The rows of each matrix lie in a flat space through zero, up to rounding. After each matrix: how many dimensions does the smallest such space have?
In the rows, zero is written as 128.

[[148 119 104 130  94 143 138 107 159 139 130 128 141 121 124 136 144 113
  134 111 104 122 125]
 [119  85  78 182 128 133 147 115 135 154 200  93 145 133 153 109 125 109
   91 104 139 142 108]
 [104  78 129 112  55 154  93 125 143 164  23 138 122 168  67 105  76  87
  199  85 138  96 179]
 [130 182 112  97 140 116 107 136 146 149 102 138 109 117 107 115 150 123
  139 142 132 147 132]
 [ 94 128  55 140 118 128  89 134 157 191 109 115 102 134 108  91 114  69
  141 107 156 137 141]
 [143 133 154 116 128 134 131 119 137 109 115 144 126 120 129 145 130 138
  131 134 117 114 129]
 [138 147  93 107  89 131 112 131 142 124 113 123 125 120 111 137 152  89
  142 125 117 130 136]
 [107 115 125 136 134 119 131 144  97 138 136 107 134 151 123 106 115 131
  126 126 147 143 132]
 [159 135 143 146 157 137 142  97 168 114 168 153 126  89 163 152 143 150
   95 135 111 116 102]
 [139 154 164 149 191 109 124 138 114  82 190 152 118  81 180 151 141 170
   80 162 138 135  96]
 [130 200  23 102 109 115 113 136 168 190 122 112 116 110 105 108 189  81
  141 131 108 167 123]
 [128  93 138 138 115 144 123 107 153 152 112 133 130 144 108 104 101 124
  134 101 145 122 139]
 [141 145 122 109 102 126 125 134 126 118 116 130 134 122 116 137 149 123
  141 131 113 132 131]
 [121 133 168 117 134 120 120 151  89  81 110 144 122 121 141 159 119 144
  139 150 121 108 134]
 [124 153  67 107 108 129 111 123 163 180 105 108 116 141  90  95 144  80
  141 114 140 151 140]
 [136 109 105 115  91 145 137 106 152 151 108 104 137 159  95 113 126  93
  140 103 128 128 144]
 [144 125  76 150 114 130 152 115 143 141 189 101 149 119 144 126 162 114
  100 118 113 149 106]
 [113 109  87 123  69 138  89 131 150 170  81 124 123 144  80  93 114  78
  165  94 147 132 156]
 [134  91 199 139 141 131 142 126  95  80 141 134 141 139 141 140 100 165
  114 131 141 113 128]
 [111 104  85 142 107 134 125 126 135 162 131 101 131 150 114 103 118  94
  131 105 142 136 136]
 [104 139 138 132 156 117 117 147 111 138 108 145 113 121 140 128 113 147
  141 142 128 121 129]
 [122 142  96 147 137 114 130 143 116 135 167 122 132 108 151 128 149 132
  113 136 121 146 110]
 [125 108 179 132 141 129 136 132 102  96 123 139 131 134 140 144 106 156
  128 136 129 110 130]]

8

[[ 21 175  69  93 157 111 115 143 113  83 137 177  52 149 138 103  97  23
  146 148 144 153 145]
 [175  85 105 136 127 122  93 103 154 132 123 109 164  94 122 136 141 166
   92 137  88 105 106]
 [ 69 105  24 109 118 114  66 113  93  78 129 179 106 131 142  96 124  90
   95 161 103 119 122]
 [ 93 136 109  81 159 121 111 109 169 125 148 156  80 101 131 152  92  72
  148 118 113 159 112]
 [157 127 118 159 147 107 112 135 149 122 114  86 160 113 112 109 147 143
   92 153 111  97 132]
 [111 122 114 121 107 122 103 125  80 126 156 148 138 146 123  98 146 164
  123 120 121 124 144]
 [115  93  66 111 112 103  49 102  92 117 165 159 149 115 120  89 143 167
   89 130  85 116 124]
 [143 103 113 109 135 125 102 103 158 135 136 136 128  95 129 148 116 128
  119 122 101 134 103]
 [113 154  93 169 149  80  92 158 102 102 127  96 158 138 104  52 157 133
   77 168 123  88 158]
 [ 83 132  78 125 122 126 117 135 102  93 114 156 104 146 142 110 121  84
  120 152 136 126 131]
 [137 123 129 148 114 156 165 136 127 114  92 114 127 149 139 147 139 124
  135 143 140 115 134]
 [177 109 179 156  86 148 159 136  96 156 114 119 169 141 138 134 140 182
  129 111 154 123 120]
 [ 52 164 106  80 160 138 149 128 158 104 127 169  42 132 145 158  82  21
  175 128 144 170 126]
 [149  94 131 101 113 146 115  95 138 146 149 141 132 112 129 159 130 166
  139 103 101 137 114]
 [138 122 142 131 112 123 120 129 104 142 139 138 145 129 129 115 128 151
  123 116 136 132 123]
 [103 136  96 152 109  98  89 148  52 110 147 134 158 159 115  52 161 165
   92 145 130 101 159]
 [ 97 141 124  92 147 146 143 116 157 121 139 140  82 130 128 161 116  97
  166 118 119 148 136]
 [ 23 166  90  72 143 164 167 128 133  84 124 182  21 166 151 165  97  21
  196 131 146 167 149]
 [146  92  95 148  92 123  89 119  77 120 135 129 175 139 123  92 166 196
   89 138 105  96 136]
 [148 137 161 118 153 120 130 122 168 152 143 111 128 103 116 145 118 131
  138 111 120 139 121]
 [144  88 103 113 111 121  85 101 123 136 140 154 144 101 136 130 119 146
  105 120 106 132  97]
 [153 105 119 159  97 124 116 134  88 126 115 123 170 137 132 101 148 167
   96 139 132 104 125]
 [145 106 122 112 132 144 124 103 158 131 134 120 126 114 123 159 136 149
  136 121  97 125 125]]

6

[[197 137 157 125 162 156  59 127  70 160 205 126 177 132 175 134 109 165
   75  67 103  84 144]
 [137 120 115 132 117 121 159 137 137 130 115 133 117 129 136 122 137 122
  146 135 134 124 125]
 [157 115 163 134 120 122 149 136 113 132 145 141  86 146 194 107 140 165
   87  75 123  55 143]
 [125 132 134 126 135 131 107 121 118 129 145 123 133 132 131 128 124 140
  108 115 125 122 134]
 [162 117 120 135 120 126 153 142 128 141 132 131 126 130 159 117 139 129
  136 118 131 103 125]
 [156 121 122 131 126 123 148 136 112 138 143 137 116 141 163 118 133 149
  116 102 126  95 140]
 [ 59 159 149 107 153 148  65 103 134  99  97 128 162 101  27 175  91  89
  151 187 117 226 119]
 [127 137 136 121 142 136 103 122 111 128 140 131 140 128 119 139 115 135
  116 122 119 135 136]
 [ 70 137 113 118 128 112 134 111 126 105 114 133  97 143  96 132 120 144
  114 133 131 149 147]
 [160 130 132 129 141 138  99 128 105 145 167 122 151 132 153 125 124 147
  103  99 120 105 134]
 [205 115 145 145 132 143  97 140 114 167 189 106 163 127 201 103 144 147
   94  78 125  60 119]
 [126 133 141 123 131 137 128 131 133 122 106 138 136 114 106 145 119 105
  154 152 123 155 120]
 [177 117  86 133 126 116 162 140  97 151 163 136 122 154 179 110 137 165
  114  87 128  83 150]
 [132 129 146 132 130 141 101 128 143 132 127 114 154 109 118 132 129 105
  138 143 129 141 108]
 [175 136 194 131 159 163  27 119  96 153 201 106 179 118 170 127 117 152
   62  73 108  82 125]
 [134 122 107 128 117 118 175 139 132 125 103 145 110 132 127 130 132 120
  158 142 132 134 131]
 [109 137 140 124 139 133  91 115 120 124 144 119 137 129 117 132 119 139
  103 119 124 133 133]
 [165 122 165 140 129 149  89 135 144 147 147 105 165 105 152 120 139 107
  125 124 128 108  99]
 [ 75 146  87 108 136 116 151 116 114 103  94 154 114 138  62 158 103 125
  156 163 124 194 151]
 [ 67 135  75 115 118 102 187 122 133  99  78 152  87 143  73 142 119 124
  163 167 136 181 147]
 [103 134 123 125 131 126 117 119 131 120 125 123 128 129 108 132 124 128
  124 136 129 144 130]
 [ 84 124  55 122 103  95 226 135 149 105  60 155  83 141  82 134 133 108
  194 181 144 180 137]
 [144 125 143 134 125 140 119 136 147 134 119 120 150 108 125 131 133  99
  151 147 130 137 105]]

5

[[ 78 101 137 121 162 106 131 109 129 127 138 181  97 135 157 122 106 137
  136 142 138 133 155]
 [101 132 147 116 146 122 124 113 143 122 125 147 110 164 154 145 136 137
  154 116 108 111 149]
 [137 147 120 137 146 113 142 121 112 125 121 146 138 124 123 129 121 116
  101 115 170 132 121]
 [121 116 137  74 100 183 124  91 117  95 155 134 112 123 114 124 147 157
  136 121 117  81 120]
 [162 146 146 100 117 172 100 101 121 106 131 121 145 144 125 133 137 155
  169 105 107 103 129]
 [106 122 113 183 172 105 125 113 132 132 127 158  96 128 139 116 102 119
   81 112 180 167 120]
 [131 124 142 124 100 125 139 166 146 134 120  96 121 144 134 142 130 112
  119 132 112 108 119]
 [109 113 121  91 101 113 166 159 138  93 156  95 107 151 112 137 110 115
   68 147 157  94  67]
 [129 143 112 117 121 132 146 138 138 130 120 116 151 129 120 134 149 132
  107 142 108 134 124]
 [127 122 125  95 106 132 134  93 130 168 120 136 160 110 127 123 145 136
  134 146 121 111 116]
 [138 125 121 155 131 127 120 156 120 120 131 115 123 112 119 121 123 121
  138 131 119 153 143]
 [181 147 146 134 121 158  96  95 116 136 115 127 149 130 128 126 119 135
  145  91 152 114 113]
 [ 97 110 138 112 145  96 121 107 151 160 123 149 137 151 161 131 116 141
  163 154 107 133 136]
 [135 164 124 123 144 128 144 151 129 110 112 130 151 144 130 145 149 132
  129 128 101 136 157]
 [157 154 123 114 125 139 134 112 120 127 119 128 161 130 118 131 132 132
  111 118 147 119 108]
 [122 145 129 124 133 116 142 137 134 123 121 126 131 145 131 143 140 120
  122 123 123 120 132]
 [106 136 121 147 137 102 130 110 149 145 123 119 116 149 132 140 143 115
  117 111 135 127 107]
 [137 137 116 157 155 119 112 115 132 136 121 135 141 132 132 120 115 135
  125 125 138 164 123]
 [136 154 101 136 169  81 119  68 107 134 138 145 163 129 111 122 117 125
  142 113 183 151  89]
 [142 116 115 121 105 112 132 147 142 146 131  91 154 128 118 123 111 125
  113 161 127 138  84]
 [138 108 170 117 107 180 112 157 108 121 119 152 107 101 147 123 135 138
  183 127  80 106 213]
 [133 111 132  81 103 167 108  94 134 111 153 114 133 136 119 120 127 164
  151 138 106 104  99]
 [155 149 121 120 129 120 119  67 124 116 143 113 136 157 108 132 107 123
   89  84 213  99  30]]

10

[[146 149 142 144  92 127 129 127 120 134 124 126 115 113 117 117 141 132
  132 128 129 130  94]
 [149 165 154 141 100 125 133 137 112 148 116 128 129  95 123 112 156 138
  135 128 128 126  80]
 [142 154 147 136 111 126 130 136 116 142 122 127 133 104 125 117 146 134
  133 130 127 125  94]
 [144 141 136 146  87 128 127 122 124 127 128 125 107 123 114 119 133 128
  131 128 130 132 102]
 [ 92 100 111  87 228 126 135 141 136 134 114 136 171 136 163 147 128 133
  121 122 128 124 187]
 [127 125 126 128 126 129 126 127 129 125 132 127 127 132 127 129 123 126
  128 130 127 127 130]
 [129 133 130 127 135 126 134 129 126 135 113 131 125 121 131 126 142 134
  128 121 132 133 125]
 [127 137 136 122 141 127 129 137 122 137 128 129 147 116 135 126 134 131
  130 131 125 122 122]
 [120 112 116 124 136 129 126 122 136 118 132 128 123 143 129 135 116 124
  125 127 129 130 148]
 [134 148 142 127 134 125 135 137 118 144 112 131 137 106 134 121 151 138
  131 125 129 128 109]
 [124 116 122 128 114 132 113 128 132 112 168 121 140 145 121 132  92 111
  129 147 118 114 135]
 [126 128 127 125 136 127 131 129 128 131 121 130 128 126 131 129 133 131
  127 125 130 130 131]
 [115 129 133 107 171 127 125 147 123 137 140 128 175 118 145 132 122 127
  130 140 119 111 138]
 [113  95 104 123 136 132 121 116 143 106 145 126 118 161 126 141  98 116
  123 130 128 130 166]
 [117 123 125 114 163 127 131 135 129 134 121 131 145 126 141 133 132 131
  126 126 128 126 144]
 [117 112 117 119 147 129 126 126 135 121 132 129 132 141 133 136 117 124
  125 128 128 128 151]
 [141 156 146 133 128 123 142 134 116 151  92 133 122  98 132 117 170 146
  130 114 135 137  99]
 [132 138 134 128 133 126 134 131 124 138 111 131 127 116 131 124 146 136
  128 121 131 132 119]
 [132 135 133 131 121 128 128 130 125 131 129 127 130 123 126 125 130 128
  130 130 127 126 119]
 [128 128 130 128 122 130 121 131 127 125 147 125 140 130 126 128 114 121
  130 138 122 119 125]
 [129 128 127 130 128 127 132 125 129 129 118 130 119 128 128 128 135 131
  127 122 132 134 129]
 [130 126 125 132 124 127 133 122 130 128 114 130 111 130 126 128 137 132
  126 119 134 137 130]
 [ 94  80  94 102 187 130 125 122 148 109 135 131 138 166 144 151  99 119
  119 125 129 130 198]]

3

[[ 87 137 120 129 124 158 131 161 156 177 178 112 130 130 151  85 146 107
  102 114 145 132 165]
 [137 219 137 206 104 140 128 211 189 173 154 173 158 104 108 135 175  98
  173 116 161 134 113]
 [120 137 158 124 165  70  80 138  72 142 119 118 118 142 116 148 157 120
  163 114 137 130 107]
 [129 206 124 183  94 146 151 156 205 153 144 171 146  98  95 149 141  85
  159 148 136 140 116]
 [124 104 165  94 122 134  95  96 128 140 114  86 127 123 126 173 128 147
  115 120 126 138 120]
 [158 140  70 146 134 152 163 170 118 105 144 143 116 142 147  83 105 120
   85 129 113  98 153]
 [131 128  80 151  95 163 117  90 113 104 174 122  90 121 184  18  71 121
   25 180 113  95 161]
 [161 211 138 156  96 170  90 228 144 177  89 148 123  88  93 176 154 107
  147 130 111 143  88]
 [156 189  72 205 128 118 113 144  98 112 127 172 130 113 143  92  97  89
  145 141  79 101 119]
 [177 173 142 153 140 105 104 177 112  96  46 142 174 154 112 192 108 143
  142  89 146  98  96]
 [178 154 119 144 114 144 174  89 127  46  86 123 113 151 128 125  96  91
  147 138 104 117 155]
 [112 173 118 171  86 143 122 148 172 142 123 185 115  99 105 108 137 121
  143 163 109 140 112]
 [130 158 118 146 127 116  90 123 130 174 113 115 141 124 118 165  90 149
  131 155 117 136  93]
 [130 104 142  98 123 142 121  88 113 154 151  99 124  81 132 148 130 107
  138 149 118 155 110]
 [151 108 116  95 126 147 184  93 143 112 128 105 118 132 118 143  99 128
  120 164 134 143 132]
 [ 85 135 148 149 173  83  18 176  92 192 125 108 165 148 143 177 160 152
  140  34 102 104 123]
 [146 175 157 141 128 105  71 154  97 108  96 137  90 130  99 160 157 101
  127 119 105 112 113]
 [107  98 120  85 147 120 121 107  89 143  91 121 149 107 128 152 101 117
  150 131 105 146 104]
 [102 173 163 159 115  85  25 147 145 142 147 143 131 138 120 140 127 150
   18 124 176  73 107]
 [114 116 114 148 120 129 180 130 141  89 138 163 155 149 164  34 119 131
  124 130 185 116 156]
 [145 161 137 136 126 113 113 111  79 146 104 109 117 118 134 102 105 105
  176 185 143 160  96]
 [132 134 130 140 138  98  95 143 101  98 117 140 136 155 143 104 112 146
   73 116 160  85 126]
 [165 113 107 116 120 153 161  88 119  96 155 112  93 110 132 123 113 104
  107 156  96 126 141]]

13

[[196 170 141 106  98  75 143 105  68 111 209 111 150 104 112 103 119 168
  144 116  97 147 160]
 [170 154 136 115 109  95 137 113  91 117 178 117 142 113 118 113 122 153
  139 120 109 140 148]
 [141 136 136 133 132 124 126 105 120 126 144 126 137 122 117 126 120 127
  151 129 122 129 120]
 [106 115 133 151 154 157 114 103 153 136 103 136 129 134 118 142 121 100
  158 137 138 117  93]
 [ 98 109 132 154 158 164 112 105 161 139  92 138 127 137 120 145 122  95
  156 139 142 115  89]
 [ 75  95 124 157 164 178 110 123 179 144  65 143 117 146 130 152 128  86
  140 141 152 110  85]
 [143 137 126 114 112 110 136 141 111 123 146 123 128 124 133 119 132 145
  112 122 121 135 149]
 [105 113 105 103 105 123 141 202 137 128 100 129 104 140 164 125 152 146
   51 122 139 132 167]
 [ 68  91 120 153 161 179 111 137 183 144  56 144 112 149 137 152 133  87
  126 141 155 110  91]
 [111 117 126 136 139 144 123 128 144 133 108 133 124 134 129 135 128 115
  130 132 136 122 116]
 [209 178 144 103  92  65 146 100  56 108 224 108 154  99 108  99 117 175
  149 114  91 150 165]
 [111 117 126 136 138 143 123 129 144 133 108 133 124 134 130 135 129 116
  129 132 136 123 116]
 [150 142 137 129 127 117 128 104 112 124 154 124 139 119 115 123 120 133
  152 127 118 131 125]
 [104 113 122 134 137 146 124 140 149 134  99 134 119 137 135 136 132 116
  118 132 139 122 120]
 [112 118 117 118 120 130 133 164 137 129 108 130 115 135 145 129 140 133
   92 126 135 128 143]
 [103 113 126 142 145 152 119 125 152 135  99 135 123 136 129 139 128 108
  134 134 139 119 108]
 [119 122 120 121 122 128 132 152 133 128 117 129 120 132 140 128 136 132
  104 127 132 129 139]
 [168 153 127 100  95  86 145 146  87 115 175 116 133 116 133 108 132 166
  105 116 110 144 170]
 [144 139 151 158 156 140 112  51 126 130 149 129 152 118  92 134 104 105
  208 136 120 122  82]
 [116 120 129 137 139 141 122 122 141 132 114 132 127 132 126 134 127 116
  136 132 134 123 115]
 [ 97 109 122 138 142 152 121 139 155 136  91 136 118 139 135 139 132 110
  120 134 142 120 113]
 [147 140 129 117 115 110 135 132 110 122 150 123 131 122 128 119 129 144
  122 123 120 135 144]
 [160 148 120  93  89  85 149 167  91 116 165 116 125 120 143 108 139 170
   82 115 113 144 180]]

2

[[106 118 161 120 130 142 143 138 123  95 122 157 134 189 107 107 152 137
  175 132 137 117 154]
 [118 109 144 116 122 161 102 136 127 107 122 132 110 166 133 140 148 149
  140 122 121 134 174]
 [161 144  78 129 129 136 134 167  71 119 144 184 101 122 105 137  96 164
   95 167 136 138 102]
 [120 116 129  75 120 130 104 113 117 128  86 156 127 141 126  90 155 134
  131 119 172 158 147]
 [130 122 129 120 110 132 151 120 114 173 134 135 165 149 148 129 114 105
  131 145 158 102 125]
 [142 161 136 130 132  60 135 148 186 125 142 133 143 100 123 104 104 120
  136 108 124 125 122]
 [143 102 134 104 151 135  61 118 144 122  97 154 110 107 150  98 149 175
  129 111 126 166 113]
 [138 136 167 113 120 148 118 109 132 140 105 108 101 125 129 136 173 130
  143  94 108 130 146]
 [123 127  71 117 114 186 144 132  20  97 104 195  95 143  90 114 134 151
  108 173 159 159 109]
 [ 95 107 119 128 173 125 122 140  97  32 112 135 101 139  88 131 149 137
  116 115 105 142 177]
 [122 122 144  86 134 142  97 105 104 112  43 163  95 108 105 103 206 139
  114 120 149 157  96]
 [157 132 184 156 135 133 154 108 195 135 163  36 139 114 131 195 156 129
  138  98  67 118 121]
 [134 110 101 127 165 143 110 101  95 101  95 139 107  90 108  95 150 155
  118 130 128 176  77]
 [189 166 122 141 149 100 107 125 143 139 108 114  90  44 126 124 138 141
  112  88  81 151  98]
 [107 133 105 126 148 123 150 129  90  88 105 131 108 126  75 119 147 118
  111 147 144 141 106]
 [107 140 137  90 129 104  98 136 114 131 103 195  95 124 119  65 133 145
  139 121 161 131 114]
 [152 148  96 155 114 104 149 173 134 149 206 156 150 138 147 133  39 142
  131 153 127 106 131]
 [137 149 164 134 105 120 175 130 151 137 139 129 155 141 118 145 142 113
  146 131 124 101 113]
 [175 140  95 131 131 136 129 143 108 116 114 138 118 112 111 139 131 146
  110 139 121 157 119]
 [132 122 167 119 145 108 111  94 173 115 120  98 130  88 147 121 153 131
  139  68  93 144 147]
 [137 121 136 172 158 124 126 108 159 105 149  67 128  81 144 161 127 124
  121  93  60 130 133]
 [117 134 138 158 102 125 166 130 159 142 157 118 176 151 141 131 106 101
  157 144 130 101 121]
 [154 174 102 147 125 122 113 146 109 177  96 121  77  98 106 114 131 113
  119 147 133 121  73]]

13

[[100 125 131 110 135  97 126 103 102 143 141 101 134 159 134  98 129 123
  153  93 103 112 136]
 [125 130 126 130 129  91 107  92 112 142 150  94 156 156 136 125 136 158
  127 126 117 127 151]
 [131 126 129 130 127 137 131 138 134 124 124 138 121 120 126 131 127 122
  126 134 133 132 125]
 [110 130 130 112 132 130 143 130 116 131 118 127 119 132 126 108 123 107
  147  97 115 110 115]
 [135 129 127 132 126 139 131 137 135 123 122 137 124 118 126 136 127 127
  122 136 135 131 124]
 [ 97  91 137 130 139  55  80  90 116 152 196  92 135 187 151  97 146 144
  146 141 108 161 190]
 [126 107 131 143 131  80  85  99 129 141 177 103 145 161 144 128 144 161
  121 163 127 162 177]
 [103  92 138 130 137  90  99 121 131 139 174 122 113 160 143 103 139 121
  144 144 119 160 168]
 [102 112 134 116 135 116 129 131 122 133 139 128 110 143 132 101 128 104
  151 111 115 129 134]
 [143 142 124 131 123 152 141 139 133 120 106 139 130 107 120 143 123 129
  117 129 137 119 109]
 [141 150 124 118 122 196 177 174 139 106  69 170 103  77 108 140 110  91
  127 106 141 100  70]
 [101  94 138 127 137  92 103 122 128 139 170 122 112 159 142 101 138 118
  147 138 118 156 164]
 [134 156 121 119 124 135 145 113 110 130 103 112 150 124 121 132 121 138
  126  97 120  94 105]
 [159 156 120 132 118 187 161 160 143 107  77 159 124  79 110 159 115 121
  107 128 149 109  83]
 [134 136 126 126 126 151 144 143 132 120 108 142 121 110 121 134 122 117
  126 122 133 119 109]
 [ 98 125 131 108 136  97 128 103 101 143 140 101 132 159 134  95 128 120
  155  89 101 110 134]
 [129 136 127 123 127 146 144 139 128 123 110 138 121 115 122 128 122 116
  130 116 129 116 109]
 [123 158 122 107 127 144 161 121 104 129  91 118 138 121 117 120 116 118
  140  75 113  81  90]
 [153 127 126 147 122 146 121 144 151 117 127 147 126 107 126 155 130 140
  104 167 150 149 131]
 [ 93 126 134  97 136 141 163 144 111 129 106 138  97 128 122  89 116  75
  167  70 106  97  98]
 [103 117 133 115 135 108 127 119 115 137 141 118 120 149 133 101 129 113
  150 106 111 124 136]
 [112 127 132 110 131 161 162 160 129 119 100 156  94 109 119 110 116  81
  149  97 124 110  95]
 [136 151 125 115 124 190 177 168 134 109  70 164 105  83 109 134 109  90
  131  98 136  95  70]]

3
